There are 4 ways to turn a row about zero (a turn may also mirror it). The second row of each pair is the first, turned, with some noise. The first 36 pairs use one turn. New pairs use 2 turns, one after the other, and a turn may come again.
In the rows, 128 means zero.
Some pairs, each with its turns in order after it:
[118 166 177 169 126  78  94 117]
[122 199 105 124  96 158 171 110]  q518

[147  97 143 178 119 111 112 124]
[106 151 134 138 126 184 131 150]  q518

[113 157 114 105  97 169 153  77]
[132  87 129 128 139 117  58 106]  q924

[139 138 156 134 171 121 151  80]
[ 86 140 161 120 176 143 112 113]  q924

[119 155  84 171 125 136 123 100]
[ 87 118 135 143  81 105 142 152]  q518

[161 135  81 122 117  98 116 128]
[ 84 118 154 139 119 127 117  90]  q518

[107 117  90 122  81 126  80 174]
[ 87  94 107 133 124  95 188 160]  q631

[175 116 148 100 172 105 173 111]
[181 152 130 169 117 148  88  97]  q631

[161 179 130 144 145  94 160 120]
[163 139 155 105 108  93  82 152]  q83

[145 135 173  98 100 169  79  96]
[158  82 201 127 128 118 115 141]  q924

[131 137 159 178 135  92 144  86]
[105 192 135 118 138 153 112  91]  q631

[112  81  90 153  79 103 162 116]
[122 168  92 150 186 133 167 154]  q631

[144  92 168 131 130 175 103 145]
[159 141 178 159 125 117 136 164]  q924

[ 81 168 100 161 166 128 170 136]
[134 121 166  92  85  86 171 157]  q518

[ 87  87 145 146 134 141 173 145]
[139 116 107 121 164 190 138 134]  q631

[167  80 105 128 163 155 177 122]
[123 160 122 159  70 167  94 112]  q83

[109 115 125 123 118  78 162 176]
[153 164  74  97 131 123 157 124]  q924

[ 83  99 119 120 143  94  94  81]
[108 142 167 159 169 151 159 169]  q83

[117 173 149 151 147 101 102 125]
[123 155 109 115  98 133 172 106]  q518

[159 176  77 167 150 149 120 124]
[128 101 165 146  71  77 117 123]  q83

[175 179 136 111 108 119  88 178]
[124 104 149 107  81  72 181 123]  q924

[137 164 175 133  96 118 155 119]
[156 163 145  92 121 135 153  90]  q631

[145  86  96 153  86 135 100  98]
[ 91 160 149 156 153 111 149 173]  q631

[ 88 147 139 114 118 177 138 170]
[172  93  98 130 136 128 157  85]  q83

[171 170 155 176 137 144 110 121]
[140 126 113 161  70 168 157 119]  q518

[109 109  94  86 113  88 101 121]
[117 104 114 173 155  86 148 109]  q631

[104 119 140 177 179 143 174 116]
[ 99 197 129 153 147 149  96 113]  q924

[178 161 179 110 164 145  89 131]
[123 170 153 101 146  81 111  71]  q83

[ 81 107 129 124  88 130 164  79]
[161 123 107 105 148 161  62 126]  q924

[177 172 144 141  95 114 152 153]
[136 118 100  73 107  87  90 134]  q83

[131 137 125 152  82 161  99 166]
[123 124 104 117  81 151  75 131]  q518

[116 153 101  99 100 168 169 125]
[179 118 121  91 154 101 129 159]  q631

[136 116 116 145 172 109 120  92]
[114 150 180 154 121 139 115 139]  q83

[163 172 133 148 117 122  91  82]
[ 98 144  95 179  92 134 151  99]  q518

[119 136 171 124 159  79  94 159]
[135 149 153 104 130 149 197 110]  q924

[156 101 166 107 173 113  82 141]
[ 96 159 155 121 172 134 102  81]  q83

New pairs, each followed by its turns in order:
[103 108  96  77 119 109 173 168]
[ 95  80 192 148 134 151 131 138]  q631 q518

[136 161 127  92 108 147 174 153]
[114 153 117 170 112  79 123 153]  q83 q631

[104 176 155 147 146  90  99  98]
[141  82 141 107 148 175 106  94]  q631 q924

[103 174 156 147  97  77 125 134]
[138 127 102 164 160  76  97  98]  q924 q518

[160  96 168 100 163 175 155 130]
[ 93  73 153 120 112 122  80 100]  q83 q924

[146 154 110 133 167  95  81  80]
[155 119 165  67 176 136 119 133]  q83 q83

[ 85 137 100 114 113  99  88 140]
[133 120 161 137 126 185 102 109]  q83 q83

[171 150  97 124 121 121  90 174]
[153 133  77  80  92 126 121 151]  q631 q924

[ 96 124  86  80  84 162 118 100]
[133 139 157 131 157 177  58 122]  q631 q83

[100 172  78 109 131  98 125 154]
[113 143 109 168  91 138 145 185]  q924 q83

[168 179 177  79 136 145 102 127]
[126 152 114 146 116  73  88  57]  q83 q631

[ 99 149  77  94 167  93  94 173]
[145 192 100 167 172 153 143 168]  q518 q83

[ 85 107 160  92 148 138 120 125]
[161 154 160 143  85 118 119 110]  q83 q83

[ 84  97 130  78 170 168 178 165]
[ 99 104 161 170  82 151 204 118]  q924 q518

[ 82  98 124  89 104 163  81 102]
[140 149 158 121 160 204 109 111]  q631 q83

[163 154 118 140 136 104 112 169]
[148 138  81  89 141 125 106 113]  q924 q924

[160 105  81  79 124 114 162 147]
[ 92  97 150 114  84 124  76 136]  q631 q83

[ 88 152  83 123 101 120 169 170]
[ 90 122 120 169 105  89 121 187]  q924 q83

[104 162 179 102  77 177 137 167]
[ 93  51 123 121  95 104 167 165]  q518 q924

[131 104  78 117 137 156 103  98]
[ 87 111 100 141 103 161 140 110]  q631 q631

[ 94 118  92  99 156 166 159 130]
[105  80 133 109 155 173 132 112]  q631 q518

[107 155 109 129 178 156 112 104]
[ 87 145 156 100 160 154 111 132]  q924 q631

[ 78 142 118 141 158 132 156 137]
[141 134  89 114 154 132  84 135]  q518 q83

[175 136 151 109  81 170 179 162]
[ 48 137 151  89 115  96 128 100]  q518 q83

[178  80 159 179  90 168 126 134]
[125 135  90 131 150  43  79 141]  q83 q518

[131 140 153 115 162  98 104  77]
[134 122 177 137 107  90 162 159]  q518 q518

[154  97  91 170  88 152  97 174]
[154 140  83  97  62  93 137 160]  q924 q924

[128 101 154 141 127 145 147 145]
[141 129 131 126  96 141 137  95]  q924 q518

[121  97 165 155 169 116  90 129]
[163 136 157 148 110 162  83 122]  q631 q924

[121 178 164 110 173 120 107 113]
[152 150 133 155 135 146 181  85]  q83 q518

[ 99  82  97 177  94 158 140 135]
[169  79 149  67 113 115 132 132]  q631 q518

[133  93 103 134 151 156  82 107]
[161 170 141 139  97 161 149 126]  q631 q924

[125  94 167 156 144  94 115 138]
[135 136 142 148 117 138  63 114]  q631 q924

[109 146  85 179  84  94 107 157]
[105 131 127 138 116  86  44 127]  q924 q518

[ 98  88 163 119 124 170 123  85]
[116 113  69 145  87 130 105 157]  q518 q631

[ 91 139 148  85 111 158 150 179]
[139 154 125 174 132 108  76 168]  q83 q631

[152 169  89 119 179 115 108 138]
[120 150 101 113 199 154 121 120]  q924 q631

[ 96  88 114  95  84  95  79 128]
[176 128 142 170 117 140 137 197]  q924 q631

[175 141  97 137 158 162  82 119]
[107 207 115 135 127 119 145 150]  q83 q518

[119 172 134 140 126 177 174 119]
[ 70 141 150 132 126  98 130  86]  q924 q631

[133 129 143 104 160  80 149  88]
[112 134 168 132  95  96 166  95]  q83 q924

[159  89 103 115 141 110  84  94]
[114 174 123 102  98 161 158 157]  q631 q518

[104 123 164 115  95 122 168 144]
[128  67 141 136 132 117 112 103]  q83 q518

[174 173 159 151  97 139  84  80]
[ 99 126 101 130  60 140  60 136]  q518 q924

[159 148  77  85  89 104 148  90]
[108 161 177 137 105 148 177  73]  q631 q518

[179  91 112 137 162 116  90  92]
[122  81 172  76 136 124 167 125]  q631 q83

[107 171 114 121 170 112 148 115]
[145 168 172 145 150 111 127 123]  q518 q518

[168 150 150  87 172 128 168 133]
[ 81 147 149 114 171 122 111 178]  q518 q924

